The rows are grouped in 4 ways, from coarse to fine. Each group lies inside one group of the grouping before and may be the whole of it. The rows also spread widely along 16 directions, which tell nothing about the answers.
(in the rows, 128 means zero)
Some rows, each with its group in each grouping after it:
[139  73 145 188 115 139 134 148 150 106 139 123 101 147  98 143  62 148
 116 108 165  94 142 105 145 144  83 154 136 136 147 132 120] | lokup daged furiv j_788
[176 100 165 107 102 186 147 182 133 124  93 176 173  99 126 101 142 128
 112 180  63 107 154 158  92 150  93 159 138 151 107  86  94] | ger lare sim j_455
[129 141 111 137 140 120 101 156 132 109 113  70 158 136 166 132 175 128
  67 165 144 153 132 133  98 174 112 133 103 190  84 111 119] | Tiz dil Vug j_445
[100 127 131 115  72 142 112  96 173 107 139  95 100 113 135 137 105 136
 125  96 135 128 139 112  88 125  83 131 154 120 105 138 142] | ger Noso Dolon j_568
[161 125 103 151 148 163 147 157 140 159 175 159 136 133 113 147 103 102
 152 142 116 116 150 112 160 115 116 120 131 105 191 150 136] | ger lare togat j_726
[110 134 138 123 113  59 121 142 112  70 116 108 134 168 154 119 118 120
  79 168 157 104 120 134 150 152 111 178 129 191 106 122 104] | ger duza Givu j_211
[129 142 164 100  92  91  96  92 107 124 159 158 141 118 128 158 154  81
 129 113 142 147 102 143 107 116 140 141 113 200 114 124  92] | lokup daged tez j_936
[147  89 191 157 127 129 116 157 122 140 121 157 148 117 125 148 170 105
 100 129 132 126  80 127 137 146 134 153 119 156 118 129  91] | lokup nuraf nodif j_171
[119 160 136  95  99  85 124 150 138 129 154 173 152 159 156 147 101 133
 155 130 133 132 128 111 102 129  45 178 152 159 130 140  88] | lokup daged kini j_70
[155 142 144 141 142 130 141 136 152  86  85 128 173 155 163 110 173  67
 114 123  66  87 113 155 102 125 165 121  76 190  96 118 118] | ger Noso Dolon j_483
[152  77 162 171 113 142 129 144 125 129 131 127 113 113  92 139  84 159
 115 131 160 140 128 118 141 161  85 158 132 158 118 115  99] | lokup mon gelog j_849
[138 133 135 131 135 125 132 174 163  93 101 170 141 174 161 125 161 115
 136 149  98  93 114 124  94 146 129 164 112 159 142 118  99] | ger duza Rul j_659
[ 98  69 173 145 133  97 126 139 123 157 141 126 145 105 150 154 194 104
  60 123 173 123  93 118 171 145 130 126 109 130 110 128 101] | ger Noso Nodez j_170
[121 103 211 133 196 103 146 107 129 123  82  94 115 129 128 145  91 138
 107 102 128 124 113 104 138 105 145 110  64 131  86  81  78] | lokup nuraf nodif j_681
[161 115 128 121 144 149 131 114 132  99 115  86 123 120 107 135  62 156
 107 124 155 130 123 135  83 142 116 126 176 128 146 146 143] | Tiz nuv bur j_746
[139 156 154 129 145 137 122 192 125 109 104  99 147 155 132 106  97  95
 126 189  98 150 116 107 141 149 123 120 121 182 101 126 108] | ger lare togat j_186
[167 116 124 161 110 186 113 145 155 136 138 151 115 116 103 143 127 141
 153 120 112 136 123 124  89 147 117 147 140 130 158 136 127] | lokup mon Fisal j_999
[109 144 140  76 100  93 101 134 114  87 102 148 133 151 140 123 108 134
 134 114 115  97 161 152  38 139 112 154 155 165 150 110  94] | ger duza daru j_765
[ 96 123 200 138 112 163  85 196 157 114  99  81 117 138 131 139 105 129
 116 142 117 149  99  77  81 154  83 134 158 134  90 139 115] | ger Noso ribe j_581
[119 163 118  71 145 122 134 108 119 103  95  68 132 114 128  87  94  84
 110 147 104 137 135 143 115 118 179  69 133 145 111 124 136] | ger duza Givu j_451
[143 128 173 139 119 128  79 129  76 109 124  86 141 118  96 136 126  67
  90 131 120 129 108 156 118 132 182 110 137 187 129 146 130] | ger lare sim j_976
[163 121 157 119 136 187 121 121 138 125 114 113 147  99 108 140 111 112
 120 118 108 147 115 140  62 127 134 103 141 147 117 129 124] | lokup daged furiv j_97
[126 171 139  71 143  77 102 121  98 133 135 177 137 146 145 155 139 139
 152 130 131 139 134 139  62 125 128 156 120 162 166 107  74] | lokup Gesun nabad j_875
[120 153 131 113  77  98  80 121  87 119 162 124  96 116  95 127 108  99
 125 149 142 135 133 131 152 128 151 144 155 155 156 141 125] | lokup Gesun vopor j_271
[148 114 119 143 107 172 121 142 132 182 196 135 155  73 125 162 164 102
  87 171 139 161 137 119 171 124  82 141 138 116 117 139 134] | lokup mon Setot j_122
[119 131 176 105 146 127 107 181 123 146 105 160 135 134 133 140 129 139
 154 136 101 138 144 108  74 141 111 135 100 149 130  81  62] | lokup daged tez j_688
[139 141 141 132 179 106 139 151 118 106 147  80 141 152 132 139  92  58
  73 181 145 113 116 103 203  94 148 109 116 141 126 145 135] | Tiz dil Vug j_336
[126 158 119 114  68  86 100 117 112 154 157 161 135 116 136 132 142 132
 163  95 102 124 150 139 121 133  89 163 134 138 142 140 109] | Tiz dil Vug j_336
[123 122 176  97 124 142 155 122 176 119  83 135 120 120 145 100 133 111
 150 125  74 126 119 112 121 117 137 105  81 141  72  83  88] | ger lare sim j_976
[157 116 133 170 122 127 123  96 123 149 138 161 132 104 142 154 199 162
 128 104  75  94 166 158 137 125 131 177  53 123 136  83 109] | ger lare togat j_726
[120 119 152 106  58 143 106 145 124 156 116 169 131  86 109  99 141 111
 155 100  69 109 180 142  97 133 105 126 130 133 120  99  92] | lokup mon gelog j_849
[105 144 183  97 147  99 141 119 153 113  99  86 145 145 157 137  68 131
 111 107 137 138  91  99 105 110  73 125 146 130  73 141 104] | lokup Gesun vopor j_271
[163 153 107 138 160 162 164  96 194 114 136 118 117 135 150 137 133 123
 152 135 111 156  67 108 138 118 155 122 106 120 124 155 149] | ger Noso Nodez j_170
[ 84 124  86 108  92 102 180  68 212 128 116  97 125 118 168  76 128  86
 135  57 125 108 144 117 158 116 112  58  86 128  62 128 132] | lokup daged furiv j_97
[141 138 129 138 121 136 134 122 147 122 148 150 125 140 130 155  87 147
 148 108  96  85 157 122 115  99  80 172 142  90 164 140 133] | ger duza Rul j_659
[150 155 134 108 118 154 140 147 164  92 122 138 164 158 148 126  98  88
 138 147  89 115 148 128  82 116  82 132 128 181 103 122 115] | ger lare togat j_726
[141 176 130  80  76 120 125 142 105 121  84 118 169 104 128  52 121  88
 146 148  57 152 115 168 112 162 142 111 158 189  84 145 118] | ger duza Rul j_659
[122 134 139 105 176 128 144 126 139 143 147  86 198 133 167 177  95 110
  77 119 161 143 111 120  88 110  55 113 163 123 107 169 133] | ger duza Givu j_451
[171  85 162 186 173 172 152 137 153  93 144  99 145 147 116 184  67 123
  80 150 162 120 121 109 130 117  79 150 114 162 110 123 127] | ger duza Givu j_451
[109  97 130 113  77  97  95 127 107  92 147 169  64 117 106 121 177 109
 107 169 153  95 156 137 155 145 195 157 105 162 174  78  99] | ger Noso Nodez j_170
[145 143 139 141 133 151 105 200 105 135 122 114 149 142  98 120  76 101
 151 158 119 167 123 115 103 169 114 110 153 188 139 148 110] | ger duza Givu j_211
[ 78 169 119  83 127  94 120  62 164 144 110 104 115 130 160 133 117 136
 184  22 100 130 132 120  51 107 126  84 114 100 128 140 122] | ger duza Givu j_451
[129 177 138  57 144  82 127 119  75 150 200 152 172 113 145 162 139  47
  99 204 141 161 135 129 177  80 130 127 111 174 124 122 101] | ger Noso Dolon j_568
[162  99 140 161 153 181 132  86 167 158 150  82 153  84 142 184 159 138
  82  85 144 150  80 127 101 120 107 116 140  87 112 168 159] | Tiz dil Vug j_336
[146 112  88 138 157 137 184 103 177 128 149 119 135 126 151 137 107 147
 104 134 150 114 148 118 160 117  88 131 100 108 120 117 131] | lokup daged furiv j_97
[133 112 165 151 148 142 130 118 146 134 111  92 159 125 134 155  93 133
 108  72 118 118 140 125  82 117  72 119 118 132  93 130 115] | lokup mon gelog j_849
[111 116 166 112 136  95 112 102 102 130 131  99 158 111 156 159 156 122
  57 113 136 101 125 149 120 113 116 143 137 113 119 134 124] | ger lare togat j_726
[158 183  82 144 149  99 130 118 143  99 146 132 186 186 181 145 167  77
 121 123 105  99 108 156 113 118 136 149 104 180 145 172 146] | ger lare sim j_455

New rows. What belongs after each?
[134 130 116  70 129 122 140  93 146 108 139 133  93 110 118 119 121  99
 131 156 153 140 130 118 133 113 177  96 117 145 140 101 116] | Tiz nuv bur j_746
[110 121 153 109 149  93 116 134 103 166 109 113 138 119 116 125  95 121
 144  62 131 118 123 124 103 133 140  82 156 102 166 159 113] | Tiz nuv bur j_746
[153 163 131 125 215 133 134 103 146 114 114 100 151 165 151 177  86 149
 126  88 123 114 113 128  48  95 123 125 129 104 166 152 133] | lokup Gesun nabad j_875
[155 148 107 147 120 117 122 128 118 121 169 149 135 152 111 146  96  90
 157 127 137 131 117 131 138 129 131 139 137 173 171 165 131] | ger duza Givu j_451
[137 161 190  95 146 161 104 105 116 139 117  99 151 113 113 166  61 123
 153  85  67 140 161 130  39  82  92 107 127 129 110 117 112] | ger lare sim j_976
[139 111 155 118 156 144 120  80 136 115 135 106 127 116 120 175 111 117
  98  93 154 125 128 133  70  99 132 112 123 135 132 121 120] | lokup mon gelog j_849
[130 142 159 125 148 142  78 131  94 165 141 118 186 108 143 176 191  80
  98  98  93 127 137 155  64 113 141 105 114 142 139 138 122] | ger lare togat j_726
[100  95 133 109 135 102 140 150 139 120 131 119 129 123 151 125 147 109
  55 171 168 102 150 114 169 130 112 134 119 123 114  99 105] | lokup nuraf nodif j_171
[110 138 166 123  78 100  81 144 106  82 124 111 105 157 100 116  81  75
 135 124 131 116 128 124 115 139 142 125 152 199 134 141 113] | ger lare togat j_726
[131 102 162 133 139 154 114 146 139 145 132 120 115 108 120 154 125 145
 105 131 146 139  88 107 115 137 119 140 170  86 151 151 124] | lokup mon Setot j_122
[162 138  96 163 177 116 130 171 123 126 126 148 166 166 151 134 170 111
 115 144 121 103 116 144 127 154 157 142  98 158 173 142 118] | lokup daged furiv j_97
[134 161  98 116 162 152  93 148 120 137 145 103 142 132 137 168 114 152
 108 134 121 120 165 129  57 118  98 144 165  82 187 149 145] | lokup mon gelog j_849
[119 189 116  55 152 101 136  97 130 148 133 129 166 128 154 127 114  77
 148  98 104 135 125 135  88  86 139  80 138 121 138 154 121] | lokup Gesun vopor j_271
[132 120 156 141 159 120 101 130 122 103 136 128 156 152 150 190 147 119
  71 114 130  73 160 140  72  97 100 168 109 136 145 111 111] | lokup mon gelog j_849
[130 136 131  77 101 146 124 149 143  93  99 136 165 131 144 109 117 102
 116 141 104 119 158 152  38 144  98 121 153 183 108 109 105] | ger duza daru j_765
[125 107 132 129 125 161  97 101 148 115 131  99 117 103 125 152 175  95
  81 101 134 107 122 141  81 116 177 100 129 117 148 131 148] | lokup daged kini j_70
[130 139 143 114 119 170 135 124 158 142 136  99 137  99 127 124 100  99
 118 122  90 123 126 111 137  94 109 104 150  82 111 153 149] | lokup daged furiv j_788
[138 176 140 124 142 121  97 154  90 142  97 120 129 135 114 110 106 142
 178 122  50 131 160 139  97 139 151 127 100 142 152 110 105] | ger lare sim j_455
[ 93 117 176  87 149 104 106 121 152 126 120 145 109 140 145 157 165  89
 124  99 161 133  69 101  80 115 173 101 126 132 146 131  90] | lokup mon Fisal j_999
[121 125 123 115 110 183 116 107 179 122 120  80 106  98 127 134 109 149
 116 111 128 149 136 112  67 130  97 111 153 101 107 130 143] | lokup mon gelog j_849
[132 102 128 161 156 156 124 186 159 118 121 121 142 163 141 149 126 128
 111 141 138 112 155 109  91 155  93 131 107 155 138 111 108] | ger lare sim j_976
[147 135 163 116 109 164 108 153 141 105 131 135 145 132 129 144 129  93
 121 162 110 142 120 124  86 132 108 139 135 183 107 120 110] | ger lare togat j_726
[122 150 142 103 125  85 120 135  93 105  74 118 135 146 122  93  71 146
 152  97  83  95 158 157  81 145 130 134 141 148 146 119 102] | ger duza Givu j_451
[107  70 129 100  98 116 148 158 131 144 119 148  76 100 107  86 110 168
 127 163 169 134 136 111 171 180 129 129 154 106 156 100  92] | ger lare sim j_976
[106  94 198 112  65 164  87 199 121 170 102 179 114  81  97  93 187  66
 162 121  62 123 120 117 111 152 176  91 133 130 140 111  87] | ger Noso Dolon j_483
[154 156 149 136  79 112 111  74 116 117 132 129 163 113 117 114 147  46
 144  79  83 135 114 168 123 116 162 104  80 232  74 134 116] | lokup daged furiv j_788
[148 115 138 103 121 166 131 130 160 131 111 136 141 111 133 136 117 145
 133  94 107 112 127 134  49 130  97 127 174  92 149 142 127] | Tiz dil Vug j_336
[ 90 126 121 100 107 153 121 176 172 165 112 133 147 115 154 111 154 111
 150 115 106 149 151 103  71 159  86  86 126 133 106 115 101] | ger duza Givu j_451
[142 166 119 165 146 115 107 134 124 135 146 120 160 149 146 151 156  81
 118 112  92 101 131 134 141 104 141 134  92 141 141 151 137] | lokup Gesun vopor j_271
[133 182  99 106 142 129 125 103 126 142 157  95 166 118 156 147 127 101
 117 131  96 136 155 138 116  97 107 117 117 126 120 145 149] | ger Noso Dolon j_483
[124  80 126 171 109 195 119 142 172 156 143 111  74  93  91 138 115 141
 145 106 136 139 126  90 132 148 132 103 142  78 160 139 146] | ger duza Givu j_451
[176  97 164 127 157 143 154  67 112 130 142 132 109  97  77 153  56 130
 128  96 149 125  97 141 138  96 159 119 156 104 170 148 128] | lokup mon Setot j_122
[130 128 138 116 126 124 108 176 105 139 149 129 134 127 107 129 106  77
 120 159 134 129 152 112 143 130 126 107 137 154 151 127 108] | Tiz dil Vug j_336
[165 121 149 156 130 182 126 114 169 101 119 120 102 121 111 145 113 135
 133 128 105 128 120 117 104 120 133 145 110 133 120 113 129] | lokup nuraf nodif j_171
[163 127 181 114 121 115 146 123 125  95 123 169 134 142 115 127 104  84
 155 151 121 146  99 129 128 129 143 137  89 231  98  97  75] | ger Noso Dolon j_483
[132 120 164 131 146 114 135 137 113 164 126 119 180 116 127 130 113  69
 111  88 122 125 102 132 140 118 123  90 142 135 119 169 117] | lokup nuraf nodif j_171
[132  86 175 132  97 155 153  70 198  94 137 111  99 105 140 157 126 135
 101 122 160 146  78 102 129 117  95 147 116 144  59 114 122] | ger Noso Dolon j_483
[118 145 143 142 168 102 125 155 143 123 119 116 123 169 157 149 122 153
 136 143 124 133 124  96 130 138 107 153  81 143 125 108  96] | ger lare sim j_455
[136 147 195 102 116 102 113 116  97 111 119 126 141 115 118 121 127  73
 115 152  99 143 111 135 149 109 159 125  84 203  72  96  85] | lokup daged furiv j_788
[184 111 161 134 159 196 124 158 134 119 142 134 172 114 120 178 117 106
  82 158 105  97 146 133  82  97  96 148 151 115 145 129 136] | Tiz nuv bur j_746
[126 156 119  86 114 110 118 156 132 123 127 123 126 134 139 107 123 111
 134 159 131 150  97 115 124 149 132 124 169 138 141 155 121] | Tiz dil Vug j_445
[173 142 154 174 227 144 123 140 112 147 116 104 175 151 138 194  99 178
 121  95 104 125 128 132  65 120  99 151 100 117 157 132 115] | lokup daged kini j_70
[130 126  75  95 117 149 117 139 154  99 134 149 121 134 139 124 155 117
 106 155 141 100 180 145  66 141 134 130 139 142 172 102 122] | lokup mon Setot j_122
[175 158 126  99 134 125 148 115 117 115 130 142 179 130 139 136  86 145
 126 141 110 134 130 159  87 126  76 166 149 162 119 135 113] | lokup daged furiv j_97
[130 160 138 123 110 124  99 124 156 113 145 139 128 147 159 157 178 114
 138 145 121 155  89 116 100 135 125 160 104 175 111 130 112] | ger lare sim j_455
[164 128 146 143 143 160 123 152 112 124 134 133 151 128 101 134 102  75
 127 126  92 102 124 141 120 113 157 113 149 131 172 162 141] | ger Noso Nodez j_170
[194 127 135 126 123 160 118 161  90 108 140 164 139 109 102 138 119 156
 101 224 116 140 162 156 118 152 106 201 131 179 140  79  95] | lokup mon Setot j_122
[107 116 162 134  92 113 104 159 128 123  90  82 139 122 130  98 113 109
 104  92 110 107 118 126 116 154 108 112 165 131 103 157 125] | Tiz dil Vug j_336
[110 159 131 106  85 134  90 188 134 127 146 170  94 154 114 124  96 115
 186 149  86 103 167  97 110 122 107 154 155 113 189 131 111] | ger lare sim j_455
[176 122 129  98 121 137 157  97 112 125 136 132 147  91  97 113  79 104
 126 144 124 138 158 153 137 119 127 106 124 172 113 105 115] | Tiz nuv bur j_746
[154  97 141 128 117 140 116 127 117 139 148 178 152 110 122 165 158 126
 104 114 141 102 141 156  80 130 113 156 141 137 166 120 106] | lokup Gesun vopor j_271
[144 115 129 123 129 161 148 163 157 150 128 136 140 106 134 118 135 130
 115 168 132 154 111 109 141 151 103 126 137 124 113 124 111] | lokup Gesun vopor j_271
[153 149 131  93 144 127 169 122 152 144 164 180 130 138 135 145  87 126
 184 161 127 168 132  99 144 112  89 135  97 161 125 102  83] | ger lare togat j_726
[119 148 124  85 140 126 118 108 147  77  93  68  76 122 129  96 126 110
 104 166 120 130 126 117 127 123 203  94 108 133 116  95 130] | Tiz dil Vug j_336
[143  96 136 125 155  62 179  90 139 111 129 135 148 141 159 129 142 103
  84 113 173  97  81 139 185 122 143 132 107 147 120 139 108] | Tiz dil Vug j_336
[132 127 166 108 107 100 103  78 109  99 154 148  91 141  76 152  62  63
 161  70 157 112 108 128 103  89 175 105 152 166 180 157 114] | lokup mon gelog j_849
[ 97 128 191  53 103  80 121 123 101 133 106 158 133 109 136 121 118 133
 132 124 118 131 124 133  95 128 111 143 146 141 112 101  69] | ger duza Rul j_659
[151  94 202 150  69 154 111  92 124 112 106 120 111  86  91 122 118 122
 128  93  88 122 113 148 120 132 137 139 123 161  87 113 115] | ger lare togat j_726
[120 131 110 130 105 119 130 112 173  55 145 101  91 163 141 137  90 119
 101 158 165 110 123 107 139 123 111 160 140 154 125 134 142] | ger duza daru j_765
[147 134  73 173 123 152 120 161 135 162 169  88 157 117 126 127 129  84
 104 129 125 123 146 124 170 139 109 101 150 110 154 186 172] | Tiz dil Vug j_336
[ 94 146 149  56 102  82 143  86 157 163 158 198 140 126 169 148 157  94
 177  79 113 123 131 115 107  88  99 118 105 126 125 116  80] | ger lare togat j_726
[163 119 157 133 143 130 114 110  98 145 153 134 137  96 122 175 144 150
  97 134 120 122 134 142 128 111 120 167 120 108 147 116 116] | Tiz dil Vug j_336
[107 161 102 108 128 104  78 137 122 139 153 107  96 144 115 140 122  97
 165 111 167 175 107 102  94 152 168  83 142 161 179 161 121] | Tiz dil Vug j_336
[124  95 252 152 114 117 108 161  90 148  96 147 123 102 103 141 111 150
 129 121  70 111 129 114 151 125 103 175  98 128  92  82  65] | ger duza Rul j_659
[116 120 131  75 118 162 148 124 207 127 143 194  76 121 153 135 184 111
 163 160 106 118 127  87 123  97 155 126  89  90 147  79  98] | ger lare sim j_976
[145 125 197 115 140 107 132 134 111 121 134 169 144 148 125 164  83 125
 140 121 107  97 125 124 116  95  93 171 129 135 145 122  88] | ger lare sim j_455
[119  87 111 122 116 102 140 119 125 128  87 123 126  99 145  88 184 160
  88 118 136 106 121 165 127 184 164 133 130 121 137 115 116] | ger duza Rul j_659
[119  78 112 156  58 118 149 134 173 124 138 150 114 121 121  97 128 111
 127 116 169 125 148 117 163 172  86 124 105 192  90 105  97] | lokup Gesun vopor j_271
[130 156 150 110  87 104  82 148  83 123 116 125 170 122 138 133 115 155
 109 115  92 106 145 166  63 144  72 188 185 135 134 150 118] | lokup daged tez j_688
[130 128 155 142 130 134 125 109 157 113 103  95 145 131 144 135 120 117
 109  79 101 103 118 130  94 113 108 127 124 125  98 143 130] | lokup mon gelog j_849
[116 120 130 128 125 127  92 120 125 122 139 103 142 127 144 160 166 110
  82 112 143 112 136 144  83 132 132 128 132 139 142 137 133] | ger lare sim j_976
[173 131 137 184 150 156 133  94 155 107 110  99 161 131 144 150 150 116
 100  83  79  89 114 154 106 106 133 145  95 130 109 146 150] | lokup mon gelog j_849
